The groups are shells around one centre, one inside the other: the same stretched ball of 5 dimensions in 6 sizes.
In the rows, 128 means zero.
Some rows, each with its group after it:
[152 101 126 159 118 210 91 158 131 201 143]  (1)
[164 118 123 151 117 210 69 157 144 205 183]  (3)
[159 159 118 96 79 158 98 75 97 139 156]  (0)
[147 89 128 159 93 195 115 141 109 192 98]  (5)
[144 194 114 75 104 141 76 58 110 91 184]  (4)
[164 180 123 130 116 191 88 103 102 159 148]  (1)
[140 122 120 120 143 199 71 142 146 163 201]  (0)
[155 129 123 142 94 177 76 127 131 168 151]  (0)
[161 154 128 162 124 211 93 135 108 185 122]  (2)
[131 111 125 125 122 192 124 117 98 155 113]  (5)
[134 104 124 132 136 202 98 141 126 167 151]  (1)
[133 136 123 115 95 159 119 85 90 123 99]  (0)
[129 160 118 86 129 168 107 78 97 107 151]  (3)
[163 86 128 176 102 215 84 174 139 228 144]  (4)
[145 186 121 114 118 164 78 87 112 115 152]  (5)
[146 118 126 154 141 214 80 158 138 186 160]  (3)
[145 135 122 111 66 146 115 77 90 130 104]  (4)
[146 159 121 124 150 200 68 129 135 152 191]  (2)
[138 190 118 92 118 156 92 66 98 96 150]  (3)
[139 125 116 99 123 172 55 125 159 141 227]  (4)
[163 173 127 149 86 174 97 97 92 155 98]  (5)
[169 177 121 132 123 199 71 117 119 171 180]  (5)
[119 140 121 102 148 180 103 103 111 113 147]  (4)
[147 157 116 75 82 148 111 57 87 117 152]  (2)
[169 198 124 137 92 171 87 86 93 146 120]  (5)
[151 147 118 103 86 157 87 88 114 136 162]  (1)
[179 152 124 156 94 197 70 134 126 199 161]  (2)
[115 106 119 100 148 182 89 125 138 128 181]  (2)
[146 179 120 99 119 175 106 76 88 123 143]  (1)
[140 199 120 94 130 170 107 64 81 102 134]  (4)
[149 164 118 103 130 185 80 103 119 140 189]  (1)
[162 199 120 100 84 156 107 53 73 121 124]  (1)
[139 98 124 127 86 171 114 113 108 158 115]  (3)
[144 76 127 158 105 198 91 162 139 196 138]  (3)
[168 155 129 153 76 186 127 97 69 177 68]  (4)
[129 172 120 86 110 154 126 54 72 92 109]  (2)
[160 192 117 91 118 180 90 77 97 135 182]  (2)
[165 208 118 94 87 154 96 52 81 118 145]  (0)
[122 101 122 123 147 194 87 143 141 149 170]  (3)
[156 170 116 92 115 177 83 89 112 140 193]  (0)
[129 84 124 135 137 203 94 154 138 173 158]  (0)
[165 178 127 148 99 189 112 96 77 164 90]  (5)

New rows, each followed by its group:
[145 111 123 138 109 182 73 139 143 168 166]  (1)
[166 183 117 109 97 164 60 92 126 140 193]  (2)
[153 169 115 95 113 163 54 98 140 129 218]  (4)
[126 158 119 82 111 153 119 62 84 95 125]  (5)
[153 90 127 168 98 197 80 163 143 202 140]  (2)
[144 113 122 118 117 198 115 120 104 171 144]  (2)
[162 197 117 97 97 156 70 73 112 122 182]  (5)
[156 140 121 127 82 163 78 108 124 154 154]  (5)
[154 99 122 137 100 192 85 142 135 189 166]  (1)
[158 167 127 155 114 191 87 118 108 162 119]  (5)
[151 127 118 114 137 203 69 139 145 174 218]  (2)
[140 105 117 104 129 190 73 136 150 163 216]  (5)
[148 130 118 99 95 170 100 96 109 148 163]  (1)
[156 136 128 154 100 194 111 120 95 177 97]  (1)
[128 87 120 103 116 184 114 120 117 155 156]  (4)
[137 158 122 116 98 153 96 85 103 114 120]  (5)
[137 122 123 140 135 191 63 147 153 158 178]  (5)
[143 90 125 148 108 191 84 152 141 183 151]  (1)
[151 151 123 111 86 170 127 76 73 142 103]  (0)
[146 160 122 129 143 193 67 126 134 148 179]  (5)
[165 203 121 113 92 163 92 68 86 129 134]  (1)
[155 165 117 110 125 180 51 116 145 147 220]  (2)
[135 165 118 81 118 163 112 67 88 107 147]  (3)
[118 81 121 105 114 173 117 116 117 139 138]  (4)
[138 175 120 99 121 169 106 76 90 113 134]  (1)
[147 131 115 91 121 179 69 115 142 150 226]  (2)
[178 164 127 153 70 182 106 100 84 182 97]  (2)
[172 185 119 113 73 157 83 75 100 144 152]  (5)
[124 120 120 104 105 153 95 99 121 115 143]  (2)
[132 104 126 146 141 209 103 148 122 172 131]  (5)
[158 146 116 92 84 159 81 89 120 145 191]  (2)
[157 108 121 137 106 191 61 150 155 189 199]  (5)
[144 153 123 126 135 195 95 115 109 150 146]  (1)
[127 92 127 149 148 213 103 157 128 175 132]  (4)
[137 166 122 118 127 169 78 101 121 119 153]  (5)
[177 146 122 138 90 193 78 123 120 194 170]  (5)
[167 95 127 172 104 219 88 168 133 228 144]  (4)
[128 119 118 95 127 175 91 111 128 132 180]  (1)
[119 140 124 112 128 171 120 92 92 111 103]  (4)
[142 85 120 128 128 200 65 162 164 185 211]  (5)
[161 220 123 117 100 164 101 59 72 118 110]  (2)
[134 136 125 133 114 176 107 108 103 137 107]  (1)
[141 139 122 131 139 194 72 134 138 155 176]  (1)
[138 143 118 87 81 144 111 67 94 112 134]  (5)
[141 95 127 157 115 198 92 153 132 183 130]  (1)
[137 149 123 133 151 198 76 132 132 147 165]  (2)
